The rows of a group lie close to one hidden flat surface of 8 dimensions, which passes through zero. Surfaces can cross.
(in the rows, 128 means zero)
Some rows, each with its group after it:
[137 135 125 139 124  95 147 138 140 110 144 147 162]
Q_819
[102 128 152 126 138 114 115 103 157 139 131 110 121]
Q_95
[145 132 112 121 120 139 110 121  98 119 117 127 104]
Q_228
[185 123 119 113 130 153 123 105 159 126 134 230 104]
Q_819
[122 128 139 111 128 132  91 139 107 170 114 157 134]
Q_430
[179 135 111 121 109 152 110 100 129 113 133 175 103]
Q_228
[124 102 115 108 113 103 126 157 118 139 124 239 103]
Q_95
[107 144 120 142  86  86 112 144 129  94 104 191  96]
Q_504
[138  99 106 126  96 192  86 154 145 154 148 138 113]
Q_95
[152 114 116 144  86 160 129 169  92 116 111 175 141]
Q_819
[147 134 163 167 125 157 110 105 141 129 104 109 165]
Q_228
[124 113 143 146 152 194  90  93 142 154 109  60 104]
Q_430
[133 143 147 138  93  95 135 130  61 106  92 127 140]
Q_504
[ 59  58 162 105  99  58 159 109 103 157 141 146 116]
Q_504
[137 144 147 127 113 132 108 140 104 153 121 128 175]
Q_430
[ 92 126 160 124 140  89 147 147 115 146 108 137 153]
Q_228
[131 123 155 128 119 135 103 135  99 157  98 148 133]
Q_95
[151 150 153 109 155 151 140  68 171 129 131 126 103]
Q_819
[159 122 153 125 129 231 125 141  88 159  80 117 127]
Q_819
[163 147 122 135 151 115 146 151 112 122 140 110 204]
Q_819
[152 160 126 118 170 141 113  80 124 130 129  42 113]
Q_430
[137 123  99  99 167 169 155 180 109 154 140 112 150]
Q_228
[113 134 119 115 134 130 112 123 135 140 143  79 108]
Q_95
[130 142 149 142 129 148 114 104 117 131 114  81 137]
Q_95
[150  94 207 163 172 171 124  71 128 149  37 178  96]
Q_430
[ 87 124 106 145 123 158 108 148 173 123 153  63 111]
Q_504
[136 131 133 130 121 120 128  99 132 120 136 119 129]
Q_504
[ 76  91 146 142 120 131 111 130 133 151  99 150 103]
Q_95
[137 139 143 106 135 117 125 121  92 140 107 148 121]
Q_228
[156  95 106 178 123 209 143 180 184 119 154 147 192]
Q_228
[165 133 145 180  55 121 151 103 179  62 153 171 172]
Q_819
[149 133 110 156 106 154 119 106  54  79  81  60  65]
Q_430
[135 109 159 136 162 159 133 122 105 147  74 140 109]
Q_430
[150 125 126 129  96 125 119 120  59 117 103 134 112]
Q_504
[ 95 160  93  95 160  70 103 119 150 120 130 148  46]
Q_504
[162 150 117 125 160 166 114  87 126 123 126  75 115]
Q_95
[182 181 154 124 145 106 102  39 136 116 120 127 125]
Q_430
[151 138 112  85 185 135 132 157  70 162 103 147 118]
Q_819
[143 144 132 105 140 128 102 128  98 156 111 155 129]
Q_430
[120 152 122 107 164  91 145 132 134 125 133 118 127]
Q_504
[ 63 102 134  82 119 105 153 142 142 167 160 125 114]
Q_228
[109 121 134 124 145  78  78 112  96 160  99 172 103]
Q_819
[ 84  42 100 121 104 169 101 114 150 157 172 103  58]
Q_504
[124 129 134 120 112 118 124 139 143 137 151 134 142]
Q_95
[117 138 205 161 128 110 103  26 206 128 129  96 146]
Q_504
[173 171 115  73 151 105 171  83 142 110 179 122 140]
Q_228
[136 122 144 134 139 153 136 137 135 143 125 134 162]
Q_228
[152 110  92 143  94 181  63  78 131 118 124 136  44]
Q_430
[103 119 123 142 100  89 172 161 160  95 159 139 160]
Q_95
[149 132  67 123 168 100  94 135 125 137 165 106 138]
Q_819

New rows, each followed by its group:
[106 131 132 152 108  73 136 129 146 102 149 110 167]
Q_819
[143 133 128 135 185  96 221 122 135  73 121 109 116]
Q_430
[157 116 121  99 163 152 133 125 106 161 132 136 126]
Q_504
[152 190 111 108 194 150  90 139 133 145  92 140 105]
Q_504
[187 122 100 123 113 162 151 137  91 111 145 132 155]
Q_504
[179 156 133 125 116 163 120 141 114 137 146  95 179]
Q_95
[159 152 120  99 131 132 124  89 118 126 139 110 112]
Q_228
[143 155 172 132 153 103 143  97  66 117  65 106 122]
Q_430
[170 129 178 165 152 178 144 110 121 131  86 120 172]
Q_430
[ 68  83 153 151 170 131 141 104 177 140  95 149 108]
Q_95
[129 122  99 134 150 136 130  80 175 101 144 125  76]
Q_95
[112  99  80 124 128 148 120 134 116 110 123 121  46]
Q_430
[ 76  98 147 126 167 123 132 129 123 156  90 143 104]
Q_95
[103 125 146 111 109 104 156 115 154 117 126 174  91]
Q_819
[153 143 111 104 120 147 112 148 103 147 142 121 133]
Q_95
[137 110  64 148  69  65  83 158  68  90 129 203 113]
Q_819
[145 142 151 112 128 128 101  92  87 137  82 163  79]
Q_819
[ 92 124 112 124  89 100 121 186  42 121  88 139 103]
Q_504
[ 98 120 179 121 147 121  93  97 164 181 122 124 122]
Q_95
[139 137 163 100 134 136 123 115  84 161 101 133 141]
Q_228
[135 158 173 107 158  81 167 134 134 140 131 142 189]
Q_95
[122  95 126 139 132 156 132 140 149 135 125 153 117]
Q_430
[ 54  85 136  83 114 103 163 176 130 168 151 166 124]
Q_228
[140 100 160 139 171 179  77 116 152 197 102 159 155]
Q_819
[109 157  91 110  88 142  72 154  51 143 131  29 125]
Q_430
[125 102 110 129 100 155  92 113 100 134 119 116  77]
Q_504
[121 162 143  76 156  84 139 176  62 169 123 100 162]
Q_95
[124 106 123  93  75 190 113 118  97 159 148  85 104]
Q_228
[105  96 133 153  71 166 100 131 138 128 131 113 112]
Q_228
[ 97  99 124 126 157 159 132 146 146 152 127  96 109]
Q_430
[133 139 119 126  86 136 100 161  90 142 132 122 164]
Q_430
[ 87 195 143 164 142 123  77 165 166 118  72 139 112]
Q_504
[211 152 133 154 140 154 145  86 200  98 171 143 200]
Q_819
[136 153 140 127  94 120 176  99 157  75 145 119 110]
Q_819
[144 150 105 107 112 122 115 152 110 136 150 136 159]
Q_430
[128  98  44  86  96 161  67 173 131 163 169 212  74]
Q_430
[134  92 101 146  24 162  56 111 218 121 203 182  79]
Q_95
[ 82 149  96 132 144 146  93 154 125 130 116  60  83]
Q_504
[150 146 113 119 155 143 125 136 139 131 129 148 127]
Q_504
[141 147 104  93 146 131 112 160  70 156 121 130 133]
Q_430
[ 77 166 169 128 160  80 116 129 136 144  86 114 127]
Q_504
[133 128 103 137 156 127 113 135 137 120 125 133 108]
Q_228
[168 130 144 119 126 164 133  95 165 138 150 146 155]
Q_228
[153 159  99  74 104  83 179 114 105  91 175 126 125]
Q_228
[189 178  94  77 219 155 122 150 104 156 103 157 120]
Q_504
[170 159 132 107  98 113 191 119 121  92 169 115 187]
Q_228
[168 122 103 130 110 151 157 153 105 108 145 122 160]
Q_504
[ 81  93  86 102 196 107 112 200 105 170  94 203  69]
Q_228
[169 150 103 110 166 132 127 114 131 123 134 142 116]
Q_228
[141 110 126  64 159 161 152 112 188 178 183 155 134]
Q_228
[127 136 147 118 147 129 114 115 144 158 128 130 143]
Q_430
[136  81  69  92 125 175 141 167  34 150 144  61 104]
Q_504
[138 176 139 131 149 132 123 155  95 131  87 117 151]
Q_504
[ 74 128 129 124 151 104 134 147 173 138 145 100 129]
Q_504
[180 193  90  93 150 143 126 142  82 133 160  40 186]
Q_430
[107 135 157 129  68  92  96 130 126 133 146 119 136]
Q_95
[170 188 139 146 137 129 139 100 124  93 125  58 167]
Q_504
[ 69 127 159 130 110  80  98  94 164 143 138 115 119]
Q_430
[ 73  98 116 170  84 122 113 166 131 117 144  68 151]
Q_819
[108 124 143 158 101  99 147 115 127  95 107 132 135]
Q_95
[109 128 130 101 110 122  98 154 109 164 143 113 124]
Q_95
[103 152 113 146 208  70 118 115 179 112 125 103 103]
Q_228
[142 128  86 161 111 122 167 112 136  51 132 124 114]
Q_95
[ 95  96 152 132 133 134 172 180 116 152 138  95 195]
Q_504
[111 102 167 155 149 150 132 102 194 145 125 148 151]
Q_95
[126 155 180  94 161 119 117  90  78 170  89  78 133]
Q_228
[ 89  86 128 160 107 139 158 156 156 107 131 123 123]
Q_430
[103 121  82  65 230 106 130 140 157 174 150 142  64]
Q_228
[169 151 124 124 131 148 143 105 130 116 148 102 147]
Q_228
[120 124 135 122  98 109 104 118 162 138 155 151 114]
Q_95
[100 143 159  85 153  62 150 150 128 162 138 165 152]
Q_95
[106 132 147 120 136  97 137 129 140 140 130 125 149]
Q_430
[116 107 132 132  90  97  93  86 216 130 160 232  96]
Q_430
[ 56 134 142 127 141 105 115 177 109 154  96 106 116]
Q_504
[151  94 142  95 113 103 161 102  30 138 126 112 137]
Q_504
[139 119 156 121 142 139 123  90 119 153 125  98 140]
Q_504
